The rows of a group lie close to one hidden flat surface of 10 dimensions, which passes through zero. Surfaces can cross.
In the rows, zero is written as 128.
Some rows, each with its group after it:
[ 91 185 129 151 180 122 139 159 157 154 158  77 137 109 143 103  88 176
 186]
z555
[210 131 125 132 126 114 124 106 145 142 136  83 134 113  71 121  53 124
  94]
z611
[108 152 103 148 141 146 132 159 189 101  99 164 143 133 100 139 134 177
 194]
z672
[117 187 154 153 104 131 105 150 125  90 164  68 149  78 173 187 166 133
  91]
z611
[123 148 108 163 167 129 184 162 162  98 126 148 136 189 163  93 100 165
 176]
z791
[131 155 129 104 153  67 104 142 151 116 100 128 107 132 114 182 152 129
 105]
z791
[171 114 117 150  58 151 161 109 140  99 122 125 139 127  88 137  97 126
 162]
z791
[166 142 120 166 123 144 121 103  86 144 177 109 131 162 112 102  82 123
 116]
z611
[ 87 133 155 135 112 132 103 144 104 154  91 145 114 151 113 183 171 147
 187]
z611
[106 167  97 121 113  60 127 105 115  96 133 136  78 186 187 141 136  93
 163]
z672
[188 120 132 132 109 117 153 106 142 137 129 119 125 122  66 129  62 143
 159]
z611
[ 96 102  98  84 147 128 138 110 136 140 146 161 120  97 128  63 127 115
 132]
z611
[109 192  58 111 138  95  98 111 152 105 170 162 115 113  47  99 137 134
 156]
z89
[204 104 103 137 147 159 132 104 177 127 132 134 158  66  91 109  75 141
  88]
z672
[107 132 160 139 121 137  77 148 134 118  84 190 136 169 120 172 154 156
 168]
z555
[145 110 165 114  60 140  62 101 113 146 114 117 156 138  62 111  68 107
 148]
z89
[127 120 126 143 113 176 130 123 123 137 136 127 135  55 116 162 184 140
 122]
z555
[130 155 150 163 133 176 141 159 159  89 165  99 180  80 166 115 116 162
 113]
z89
[152 146 118  94 127  67 116 126 182  73 116 115 139 141 143 103  62 103
 104]
z555
[110 112 124 147 138 181 153 145 104 131 142 142 142 117 128 110 179 138
  95]
z89
[162 136 131 108  51 109 157 102 154  67 139 123 134  98  90 133 101 116
 136]
z791
[117  75 121  78 164 135 140 160 190 146  61 125 151  83 107 101 137 122
  84]
z611
[137 115 181 108 119 136 114 126  97 132 161  85 158 121 140  93  94 105
  69]
z672
[143 121 132 133 150 131 150 147 140 121 116 120 141 151 140 108 111 131
 105]
z555
[176 162 126 164 112 119 176 120 110  96 165 117 112 142 122 161 132 141
 119]
z791
[152 127 134 111 115 120 128 109 132  88 156 100 138  81 193 133 131  85
  51]
z791
[115 178 130  93 142  44 107 131 141 118 119 141  89 145  73 177 134 142
 162]
z791
[ 56 133 124 123 162 164  92 166 139 148 117 141 156 117 142  93 164 140
 132]
z555
[107 109 133 113  80 137  97 138 160 113  63 146 137 120 109 162 155 118
 160]
z791
[123 129 134  85  79 114 122 106 135  82 148 117 134  65 139 124 142  92
  91]
z555
[123  67 122 100  93 149 170 125 118 140 102  93 137 127 126  71 122  78
  91]
z555
[132 110  77 112  75 143 135  73 101 102 174 169 118 118 114  74 133  86
 132]
z672
[131 127 142 132 145 107 133 150  80 152 106 112 115 208 105 141 145 118
  81]
z791
[119 139 180 115  87 123 110 130 116  96 147 127 156 149 134 105  95 123
 135]
z89
[ 88 144 107 140 142 140 102 148 136 184 110  93 122 115  95 133 142 139
 170]
z89
[ 86  82 126 117 104 185 117 131  97 142 130 129 154 122 167  70 153  88
  95]
z611
[145 153 138 146  91 128 126 113 164  79 146 125 144  84 157 162 105 141
 159]
z555
[112  95 203  91 132 140 116 156 101 137 122  99 173 141 120  85 109 117
  60]
z672
[113 117 111 104 156 131 128 148 179 163  92  92 136  65  98 123 134 133
 119]
z611
[ 84 132  83 130 171 131 134 115 122 173 162 103 101  97 191  94 140 111
 153]
z672
[103 145 107 129 173  94 140 127  99 168 130 131  75 161 148 146 155 129
 150]
z89
[138 147 113 161 138 139 143 112 136 160 156 100 117 112 129 114  74 150
 194]
z555
[147  87 146 140 108 155  91 101  76 136 111 200 111 167 134 160 162 118
 121]
z89
[113  66 128 144 113 201 116 159 150 122  56 161 172 151 151 113 154 119
 116]
z791
[121 126 114 139 148 132 136 147 151 104 111 148 138 158 169 120 134 130
 130]
z791
[211 108  78 176 146 158 153  98 133 135 128 162 121 141 107 124  90 140
 125]
z611
[ 60 151 142  70 105  73 131 131 143 113 138 125 109  92 120 130 150 121
 178]
z89
[186  84  72 120 121 124 167 113 181 106  64 175 105 119  94 165 148 125
 126]
z672
[125 169 133 151  92 100 139  97  62 178 176  57  82 156 107 146 106 114
 178]
z791
[164 138 137 161 132 152 157 154 159  88 129 108 163 112 141 139 111 153
 104]
z672
[161 135 103 131 154 104 104 102 120  87 148 155 120 166 212 118 105  95
  75]
z672
[ 96 154 144 115 100 116 110 112 108 172 153  97 113  94  75 139 124 136
 189]
z672
[ 88 161 108 123 155  96 163 164 139 104 121  96 114 145 184 128 171 118
 110]
z555
[143 105 140 183 149 177 157 152  90 167 106 117 132 183 138 141 146 146
 113]
z89
[135 148  79 132 144 100 138  93 117 114 171 145  99 155 170  91 101 105
 142]
z611
[146 128  80 161 147 150 144 113 136 110 151 144 127 122 176 112 137 116
 109]
z611
[133 143 151 146 153 150 112 120 125 155 179  68 147  64 169 118  95 138
 107]
z672
[125  88  76 106 107 139 105 130 187 102  56 136 144 145 146  91 116  81
 119]
z555
[ 70 133 119 110 130 147  32 113 100 157 152 145 145 140 137  72 130 103
 128]
z89
[160 117 140 130 124 126 156 134  86 122 136 123 140 226 100  67  81 113
  89]
z89

New rows, each followed by its group:
[164  80 127 173 140 182 149 126  92 185 102 123 117 136 118 157 154 137
 109]
z89
[133 178 146 150 172 141 123 138  85 125 208 149 146 143 105 105 130 167
  83]
z611
[127 121 158 106  68 133 117 105  78 132 156 110 122 107 101 146 159  96
  93]
z791
[158  87 173  94  92 127 133 110 127 127 116 185 128 109  44 142 111 151
 152]
z611
[126  82 105 150 138 186 105 141 123 135  76 213 146 187 126 105 158 134
 128]
z791
[165 101 132 154  95 151 171 128 134  95 107 137 141 160 154 123 108 122
 132]
z611
[106 136 112 110 100  90 130 118 108 136 119 143  98 171  81 124 135 117
 170]
z672
[ 86 117 108 119 130 133 103 160 179 156  56 110 142 144 107 109 115 130
 186]
z555
[126 164 121 125 140  92  50  71 110 168 169 130  93 111 138 141  80 123
 176]
z89
[ 57 104 149  88 152 139 114 174 133 147  81 143 137 125 134 115 186 125
 118]
z611
[118 100 109 181 108 199 139 136 150 127 105 129 157 130 196 112 119 130
 176]
z791
[136  98 177 135 164 160 161 191 125 115  86 156 175 200 110 104 132 161
  78]
z611
[123 163 111 145 122  91 142 145 134 101 106 132 107 201 141 140 129 134
 171]
z791
[127 119  88 101 137  90 157 118 172 135 106  95 113 120 136  96  81 105
 160]
z611
[108 150 133 140 183 116 128 125  72 192 174  92 102 147 148 110 122 132
 120]
z791
[121 119 124  83 137  79 122 117 106 150 125 113 105 170 101  88 104  95
 108]
z555
[111 152 142 107 148  50 132 141 137 169  92  69  79 143 129 181 113 127
 171]
z672
[116 139  90 106 159 110 141 104  75 159 185 137 102 156  98  60 129 106
 100]
z89
[ 85 125 123 121 163 144 128 131  94 165 156 159 130 155 108  65 131 139
 136]
z611
[109 166 107  76 142  57 122 118 158  91 164  90 126 122 161  67  75  90
 102]
z555
[126 143 142 162 187 139 131 185 158 126  95 137 152 183 134 127 115 175
 134]
z555
[ 86  96 100  78 181 121 119 137 163 147  91 179 117  92 122 106 170 126
 122]
z611
[161 129 166 105  89 104 102 121 195  80  93 119 142  60 142 192  99 131
 131]
z672
[136 157 160 156 103 127 214 158 139  85 157  96 148 143 142 118  96 167
 171]
z611
[152 110  97 135 163 130 154 147 154  97  92 167 137 181 137 106 129 131
  99]
z672
[128 116 145 121 120 141 126 130 111 148 146  84 154 138 107  69  91 113
  92]
z611
[154 146 158 141 150 116 153 140 102 139 142 120 112 113  87 186 165 163
  96]
z555
[146 154 133 144 164 131 173 139 158 124 167 111 137  74 125 122 105 177
 136]
z791
[215 134 119 144 115  89 174 129 159  87  97 106 118 164  94 172  87 130
 108]
z672
[152 149 186 140 114 136 148 123  91  99 189 141 138  96 144 164 149 155
  91]
z555
[155 180 138 177 139 131 143 152 144  54 162 152 160 163 161 124 103 164
 115]
z89
[121 179 132 129 154  76 202 151 145 111 154  84 107 129 132 140 120 155
 157]
z89
[109 144 114 141 134 142 131 139 143  89 161 133 158 130 177  86 115 128
 130]
z672
[153  98 178 106 131 121 131 165 173 142  52 113 146 101  59 177 120 161
 122]
z672
[103 118 156 120  85 142  47 119 117 166  98 123 142 142  94 134 109 116
 173]
z89
[120 160 138 132 176  92 125 164 136 139 106 110 125 184 125 132 106 153
 136]
z672
[156 100 169 132  83 154 156 153 179 125  74  89 166 106  82 141  80 150
 166]
z555
[ 96 150  99 132 118 123 133 100 147 159 158  85 102  49 148 141 129 127
 191]
z672
[ 67 169 103 147 140 136  77 125 131 139 147 156 118 115 161 143 156 146
 202]
z555
[173 154 155 145  92 130 104  84  56  95 216 157 136 155 118 114  97 117
  84]
z611
[127 139  71 163 173 125 156 145 150 102 114 118 124 181 228 108 137 109
 102]
z611
[106 176 121 114 152  84 115 131 129 126 162 101 115 120 139 121 129 128
 118]
z611
[169 138 118 111 135  99  61  98 118 142 127 128 114 116  89 156 114 109
  84]
z611
[176 136  94 151 133 128 166  86 133  74 182 211 110 111 148 139 134 149
 139]
z611
[ 52 131 143 135 132 170 152 169 119 161 134  88 139  95 142 119 183 148
 155]
z555
[117 113 136 172 125 220 144 160  98 148 140 115 173 140 106  94 157 149
  97]
z89
[ 71 148 127  79 152  73 170 138 162 113 124 159 101 110 133 119 143 151
 193]
z611
[117 125 188  81 102 104 146 136 131  96 130 165 135 108  80 146 136 156
 148]
z611
[137 107 115 113  91 149 104 107 142  52 123 203 146 108 168 131 164 106
  96]
z791
[112 160 124 102 104  89 106  92 103 145 166 129  95 103  77 142 119 129
 177]
z791
[113 109 183 124 124 134  86 122  98 154 133 100 140 148 198 110  90 104
 123]
z89
[143  92 152 106 148 138  56 105 123 154 105 175 127  87 126 166 145 125
  93]
z672
[121 171  93 123 175  74  53  98 141 175 128 138  71  95 111 196 139 143
 172]
z791
[123  97  87 129 174 148 133 151 139 113  91 166 131 161 181 102 169 104
  63]
z89
[112 127 148 155 113 144  98 140 107 129  94 177 114 146 136 209 193 151
 164]
z611
[150 128 137 152 115 133 149 134  95 162 124  52 118 150 133 150 119 112
 108]
z791
[108 120 109 120 126 136  90  93  88 180 145 164  94 101 100 143 160 123
 160]
z672
[ 64 115 123 115 109 121 154 163 117 102  84 123 123 184 195 117 189  88
 120]
z555
[159 146 150 105  68  65 112  89 111 104 142 116 102 158 118 147  76 103
 158]
z611
[ 54 171 130 138 136 116 140 161 142 118 132 119 116 109 181 167 193 149
 184]
z611
[ 99 112 137 106  82 124 121 160 127 126  63 134 137 194  66 121 142 119
 152]
z89
[156 181 105 154 133  63 171 131 143 102 131  91  97 199 131 140  81 131
 168]
z791
[120 133 154 134  58 144 172 157 137  62 127 118 165 143 116 122 139 132
 137]
z672
[ 80 145  98 107 133 112 125 107 125 153 166 105 110 108 139  76 112 107
 172]
z672
[105 107 180 143 120 185 112 113  42 173 172 171 130 134 114 125 167 155
 131]
z555
[103 110 178 118  79 170 124 154 112 122 123  88 168 115 138 114 140 114
  96]
z611
[128  91 111 112 130 136  91 121 168 149  81 116 139 105 128 111  93 104
 138]
z791
[131  90 137 105 172 142 107 137 138 191  94 134 132 104  67 120 120 147
 117]
z672
[ 83 111 103 106 138 113 145 110  99 167 129 100  82 113 206 121 167  80
 126]
z672
[151  76 129 126  85 187 157  91  78 149 167 140 154 143  86  34  86 112
 126]
z791
[108  82 165 129  62 174  52 117 100 155  75 171 137 130 107 180 160 124
 165]
z89
[156 111 171 136  71 157  98  83 105 119 159 168 146 116 117 128  80 138
 173]
z555
[117 121 100 141 127 116 171 129 132 114 108 145 104 201 176 110 111 119
 188]
z611
[ 73 177  92 122 172 101 133 139 143  98 165 140 109 105 207 122 176 126
 128]
z611
[141 139  98 170 175 137  84 143 116 137  99 151 113 189 169 169 164 120
  89]
z611
[187 124  72 140 139  90 149  98 168  98 103 140  93 121 176 176 127 106
 122]
z672
[ 99 152 158 114  94 113 122 132 138  89 130 140 121  76 153 188 182 139
 149]
z611
[ 79 133  85 105 149  92 147 166 160 181  57  78  94 143  80 136 156 123
 173]
z89
[131 129 159 126 108 133 159 126 116 103 148 174 131 129 106 129 129 162
 153]
z611
[220 106 136 172 140 135 177 124 153 105 100 126 126 108 166 199 104 153
 107]
z89
[122  89 129 141 180 174  90 132 119 209 108  80 136  92 179 116 125 113
  76]
z791
[150 153 110 131 154  84 142 139 189  86 103 114 126 148 163 136  87 135
 138]
z672
[ 98 127 118 130 109 148 118 119 119 151 143 100 128 107 144 111 131 109
 144]
z611
[115 118 143  66 112  90 142 113 120  93 151 142 122 125 141  84 121  93
  96]
z89
[113 123 167 110 135  93 149 118  97 179 151  61 103 122 169 116  86 110
 142]
z89
[126  84 104 141 123 183  68 107 144 145 100 147 140  79 184 141 143 100
 122]
z791
[166  77 174 133  46 171 133 111 108 124 114 124 157 127  95 134 105 114
 126]
z611
[165 117 105 134 171 132  93 116 160 133 116 108 142 126 188 103  73 105
  88]
z89
